The rows of a group lie close to one hidden flat surface of 14 dimensions, which passes through zero. Surfaces can cross.
In the rows, 128 means zero.
Known rows, each followed by its group:
[149  95  97 162 111 121  98 112 129 140 126 145 109 134 214  92 180  59
 157 128 163 130]
(3)
[ 86 107 120 115  80  52 130  98  94 139 128 170 102 135 157 115 160 114
 118 170 179 215]
(3)
[183 156 140  81 165 145  77 121 142 145 155 132 158 145 150  63 157 182
 116 139 133  69]
(2)
[134 104 126 155  82 155 139 137 118 106 130 116 154 103  93 111  73 134
  86 128  86 150]
(2)
[154 104  76 150  57 104 136  98  66 143  93 173 126  90  93  80  49  38
  92 109 110 125]
(2)
[100 118 173 161 174 103 131 172 134 136 106 149 124 211 128 140 107 134
 153  96 114 104]
(3)
[108  91 165  89 137 106 130 127 140 137 165  84 117 139 103 179 146  61
 172 135 136 154]
(1)
[155 104 147 144 130 138 167  97 127 178  89  75 110 143 171 118  90 148
 133 113  72 148]
(0)
[137 141 148 115 137 144 102 155 130 182 156 128 136 143 159 124 157 139
 143 156 149  66]
(0)
[124 170 180 142 120  89  97  85 133 116 198 100 163 149 146 142 211 158
 114 169 143 140]
(1)
[157 158 134 104 121 110  91 135  91 150 104 102  93  93 159  98  74 209
 112 151 141 153]
(3)
[153 118 129 143 128 138 144  81 151  86 165  94 106 113 117 147  84 142
  80 141 125 201]
(1)
[130 190 102 130 134 150 152 148 142 140 135 125 101 108 122 163 108 128
 150 109 124  56]
(3)
[160 143 203 132 140  87  60 121  95 135 141  88 130  62 145 189 165 135
 138 169 125 131]
(3)
[139 110  99 162 154 181 137  89 127 117 156 144 142 125 172 115 154 163
  65 134 137 132]
(3)
[ 77 148 111  88  69 109 116 171 134  63 171  80 136 121  76 100  53 113
 122 107 158 190]
(2)
[131  82 128 163 117 196 170 174 220 105 129 113 119 111 167 145  79 158
  99 149 116 172]
(1)
[119 171 180 101 208  97 149  66 107 113 162 168 163 180 141  85 186 115
 153  47  84  80]
(1)
[ 64 158 119 103  81  68 141 149 114 166 124 161 109 149 148 127 171 121
 169 143 158 124]
(3)
[124 117 119 120 103 121 121 125 101 130 127 123 114 105 118 124 120 117
 128 134 131 150]
(3)
[118 119 165 131 159 126  85 146  51 121 125 158 109 104  95 167 154 141
 142 181 202 173]
(0)
[135  98 103  65 172 163 153 127  97 181  85 131  89 134 113 126 132 117
 180 122 148 122]
(0)
[116 128  89 114 145 139 124 123 160 125 181 155 101 128 128 162 128 148
  82 145 145 104]
(2)
[174 116  95 136 138 170 109 137 160 101 132 160 135  98 128 101 111 139
  97 111  90  76]
(2)
[168 121 108 135 145 159 115 137 194 123 128 112 134 129 177 108 124 110
 126 128 153 111]
(1)
[159 158 127 120 128  92  99  89 110 122 118  79 126 145 118 115 154 107
 168 118 143 135]
(1)
[ 76 121 156 121  95 101 154 155 144 133 129 112 139 144 130 151 162  83
 181 134 140 155]
(3)
[ 93  79 148 150 109 202 144 185 132 139  93  71 176  86 105 188 147 173
 116 180 122 155]
(1)
[116 121 118 114  74  89 124 113 103 133 145 164 122 148 102  79 102 144
  92 151 133 168]
(0)
[145 129  93 113 112 105 103 122 124 141 117 114 126 147 118  96 102 111
 120 122 144 119]
(2)
[141 107 146 159 185 182 108 118  96 147 162 142 186 140 131 135 150  73
  94 126 160  63]
(0)
[110 171 170 155 111 100 133 138 134 129 161 111 126 156 133 140 100 160
 113 143 134 139]
(0)
[116 136 149 116 140 153 121 158 125 150 175 143 147 156 138 104 131  93
 143 129 165  86]
(0)
[130 107 114 138 135 110  95 141 132 147 125 127 110 136 153 150 122 128
 109 145 150 122]
(2)
[127 103 161 138 149 133 122 144 127 116 134 138 115 114 140 152 133 112
 145 128 116 139]
(0)
[168 191  78 128 127 103  86 108 149 150 140 110 110 155 139 116 115 179
  94 144 160  79]
(2)
[158 109 104 105 125 104 125 129 175 125 113 148  99 115 119 133 105 108
 130 121  96 113]
(2)
[126 160 125 156 117 105 137 111 132 105 110 159 161 121  88 139 122 154
  83 129 105 112]
(0)
[149 126 103 165 169 180 126 115 141 100 188 115  98 185 115 132 103 179
  94 106 112 108]
(0)
[120 132 149 196  91 130 122 164  91 105  84 131 143  99 133 118  74 124
 120 121 124 157]
(2)
[130 145 126 116 129 104 110  90  81 151 162 102 117 145 119 131 146 104
 140 118 134 110]
(1)
[104 154 167 127 133 180 152 122 100 170 148  26 197 146 127 146 164 108
 147 143 174 118]
(0)
[176 136 131 112 108 109  94 114 140 124 125  46 129 151  93  99  41 160
  89 157 162 189]
(3)
[121 170  92 131 143  76 147 128 153 120  86 175 102 187 115 116 127  81
 177  88 155  98]
(2)
[111 167  80 123  93 169 183 126 151 136 112  93 154 166 105  87 121 150
 136 110 139 118]
(3)
[187 132 132 148 160 147 100  87 130  84 123 118 145  67 154 122 111 135
  78 137 146 159]
(1)
[170 110 126 176 136 134  87 101  88 149 111 101 129  67 208 144 133 109
  95 139 136 125]
(0)
[169  89  71 151 143 132 116  82 152 148 128 157 113 179 168  87 141 163
  71 133 117 116]
(1)
[118 117 149 128 161 144  94 174 122 132 131 219 158  52 151 164 164 130
  90 157 132  62]
(2)
[162 136 150 169 128 121  90 157 123 128 136  87 101 146 136 135  88  68
 178 106 134 104]
(1)
[180  54 124 151 212 193  75 139 107  94  79  62 153 117  71 172 120 105
 136  96 103 111]
(1)
[149 201  79 190 108 126 135  94 164  95 168 119 115 125 122 167 130 116
 109 108 114  71]
(2)
[142 112  90  86  79 134 127 137 136 180 137 137  71  59 153 143 105 171
 100 184 117 129]
(0)
[128 151 186 116 116 102 141  79  80 138 158 160 130 100 103 139 155 181
  98 173  98 158]
(2)
[116 162  72  93  87 101 114 138 101 165 146 144 108 133  88 125 105 107
 125 129 148  71]
(3)
[151  89  94 185 113 146 119 131 148  73 168 208 130 133 101 104  95  73
  83 106  99 104]
(3)
[153  93 118 143 164 118 103 108 102 126  94 130 108 137 146 126 130 110
 133 123 151 153]
(0)
[175  76 132 168 208 177 104  99  87 194 156  38  83 151 209 168  73  98
 108 100 134 104]
(1)
[128 137 138 133  80 128 185  88  61 147  92  85 120 111  85 114  81 101
 153 111  99 179]
(1)
[134 147 140 138 123 139 134 130 134 128 122  81 104  84 170 163 147 120
 168 135 139 146]
(3)
[120  99  77 167  92 155 109 151 113 117 157 103 110 158 116 113 104 102
 131 101 117 113]
(3)
[150  57  89  97  83 149 131 116 161 153 146 150 124  68 146 124 134 124
  76 151  60 114]
(0)
[172  79 104 108 145 151 144  85 157 145 155 141 101 122 141 129 144  84
 129 119  90 104]
(2)
[154 127 111 112 111  70 148  75 107 158  29  98 105 163 117  96 111 146
 149 135 137 199]
(1)

New rows. What belongs after each?
[135 201  83 139 136 112 119 127 125  98 108 144 107 145 130  97 122 132
 153  92 167 103]
(2)
[104 143 165 128 149 137 143 143 151 144 197 104 108 132 147 187 118 136
 125 132 116 106]
(0)
[109  98 178 127 127 154 180 141 122 141  85 126 160 124 109 130 136 134
 150 136  94 157]
(2)
[144  70 104 166 136 150 113 106 112 110 143 121 112 148 125 135 125 136
  98 120  96 145]
(2)
[113  79 103  92 178 140 156  85 169 126 133 144 135 172 143 130 211 133
 128 121 126 142]
(3)
[156 127 151 178  77 141 125 141 154 148 136 109 147  88 197 110  91 131
  94 150 103 120]
(0)
[121  83 129  86 106 164 193 163 178 149 132 136  88  99 146 121  61  88
 149 114  93 146]
(0)
[151 127  86 100 112 130 119 101  84 192  85 117 140 157 141  54 128 123
 130 141 177 122]
(0)
[100  94  95  91 149 104 149  87 146 107 135 106 122 136  91 177 153  99
 116 108 118 157]
(0)
[116 176  89 111 157 127 177 122 167 124  98 127 128 119 123 155  98  92
 136  77 129  83]
(0)
[151 163 146 123 223 109  82 110 156 130 155 110 136 180 167 143 131 149
 103 114 174  85]
(1)
[140 110 155  99 140 168 133 130 127 124 192 132 107 158 157  53  76 156
 110 128 149 174]
(2)
[144 115 152  92 137  96 142 119 144 127  53 182 146  88 165  86 144  86
 160 127 137 156]
(1)
[126 155 143 149 148  89 115 117  75 142  93 157 143 109 147 131 112  79
 118 123 182 123]
(0)
[180 140 152 108 126 108 126 107 170 106 139 207 124  30 164 118  94 103
  79 171 149 150]
(3)
[146  90 131  93  91 159 155 110 107 204 110 131 172 107 132  87 153 135
 116 145  61  86]
(0)
[137 142 156 107 147 115 143  94 137 131 114 125 145 116 139 129 136 165
 100 159 149 174]
(3)
[127 129 105 119 129 100 153 105  79 193  87 153 118 176  98 106  72 118
 103 119 131 104]
(1)
[127 138 144 144 159 111 170 107 139 135  93 134 164 174 114 122 105  95
 124  85 107 105]
(0)
[125 166 165 181 146 166 147 171 110 132  89 137 135 104 178 120 108 154
 156  97 107  91]
(3)
[131 146 143 109 115 150 122 155 130 130 145 122 142  72 124 134 108 141
 115 138 114 102]
(3)
[130 137 104 100 133  77  88  91  49 120 131 175  99  87 107 126 135 116
 113 122 135 130]
(1)
[118 151 140 125  69  63 131 150 182 103 116 153 120 163 131  91 132 110
 167 136 137 161]
(3)
[139  79  83 136 135 137 149 105 136 125 117 151  92 166 103 121 100 144
 100 119 102 149]
(2)
[192  64 144 157 124  95 133  62 185 107  81 159 159 183 132  79 167 119
 112 152  91 186]
(1)
[ 97 161 109 170 114 148 167 126 127 123 139 120 116 129 129 170 154 115
 151 113 131 109]
(3)
[110 119  92 130 133 172 168 127  97 154 111 148 109 115 167 104 120 166
 115  95  97 113]
(1)
[116 127 142 148 146 150 139 173 139 116  66 112 132 148 122 129 129 170
 165 104 104 126]
(1)
[131 135 157 142 148 130 140 124 131 147 137 129 129 155 126 145 120 145
 119 130 109 107]
(0)
[120 107 135 148 150 150  94 130 129 116 177 117 132 145 154 140 164 185
  95 132 107 117]
(3)
[122 161 130 132 101 130 134 154 102 148  31 141 177  90 132 100 142 173
 130 152 145 125]
(1)
[156 110 150 142 153 169 111 141 162  98 198 198 130  76 151 132 125 143
  73 138  86  86]
(2)
[146 110 123 162 104 105 121 107 117 141 132 140 107 169 132 113 126 132
 117 135 107 136]
(1)
[114 145  75 168 123 177 156 129 120 130 136 170 107 127 199  95 144 176
 108 108 131 106]
(3)
[ 69  77 135 166 137 166 186 111  77 113 137 122 118 190 104 134 126 144
 123 118 138 212]
(2)
[110 103 173 145 140 142 168 110 103 176 165 179 151 168 149 111 133  78
 111 142 147 117]
(2)
[113 136 125 111 119 121 152 138 197 101 158 176 115 126 168 107 138 137
 123 133 129 143]
(1)
[147  68 149 156  92 138 139  97 108 143 116 106 151 133 106 128 152 100
 128 153  89 163]
(1)
[155 143 137  21 113 109 122 140 186 148  91  98 151 106 132  75 167 134
 191 139 125 121]
(3)
[140 109 131 158 130 120 149  87 144 123 152 127 139 191  68 139  85 155
  57 150 111 153]
(1)
[173 157 104 184 137 167 108 128 143 126 153  69  95 156 196 103 106 137
 151  87 122  91]
(1)
[ 82 168 166 164 142 191 161 173 107 129 147  59 131 111 142 178  89 199
 123 115 120 127]
(1)
[137 144 181 170 176 163 128 165 137 156  84  95 158 173 220  88 132 181
 152 110 137 111]
(3)
[127 124 156  87 179 139 130 126  92 176  94 125 146 105 142 139 136 139
 130 131 137 106]
(3)
[126  81 155 130  87 137 137 134 141 123 130  86 153  95 182  96 139  71
 161 105  86 163]
(0)
[139 148 127 152 108 105 128 115 124 128 104 118 142 122 113 140 136 113
 136 123 111 111]
(2)
[105 131 142  91 106  68 117  83  86 131 228 172 116 156 110 100 118  63
  98 131 164 146]
(2)
[168 103  45  89 139 147  85  79 104 122 157 125  71  86 114 135 136 199
  69 147 115 137]
(2)
[134 128  90 125 120  97  99 128 113  77 103 179 102  96 125 109 135 115
 138 108 133 146]
(0)
[139 118 114 133 121 133 115 143 160 106 128 129 119 143 131 108 131 140
 140 125 124 136]
(0)
[152 148  95 106 151 154 125 116  73 175 100 159 101 151  98  96 125 186
 128 140 144  91]
(0)
[110 184 130  92 134 117 181 118 134 138  78 102 145 163  59 131 118 164
 157 114 119 122]
(3)
[146  87 140 159 185 174  73 143 101  60 143 117 117 129 140 127 189 111
 187  98 141 148]
(0)
[129 157 139 167 118 141 148 124  90 153 114 156 164 100 124 138 116  62
 118 131 155  84]
(3)
[162 141 172 170 135 135  90  94  43 175 161 166 146  86 195 110 160 112
  96 161 154  92]
(2)
[155 118  83  51 101 136  75  97  42 200 113 113 177  88  97  69 172 105
 119 150 143  64]
(3)
[ 73 157 106 183  43 205 150 152  40 134 157  94 182  73 111 126 157 139
 116 123 105  93]
(3)
[116 164 117 132  98  89 118 101 109 150 177 135 117 105 146 150 118 160
  68 144 112 103]
(0)
[130 124 157 115 103 113 108 166 172 116 161  90 137 109 111 161 131  68
 168 137 123 114]
(3)
[ 89 111 111 193 149 165 154 132  66 114 148 167  95 111 115 190 119 114
 112  94  99 103]
(3)
[134 140 129 118 115  81 111 125 125 149  80 130 132 103 141 142 151 131
 134 155 144 133]
(0)
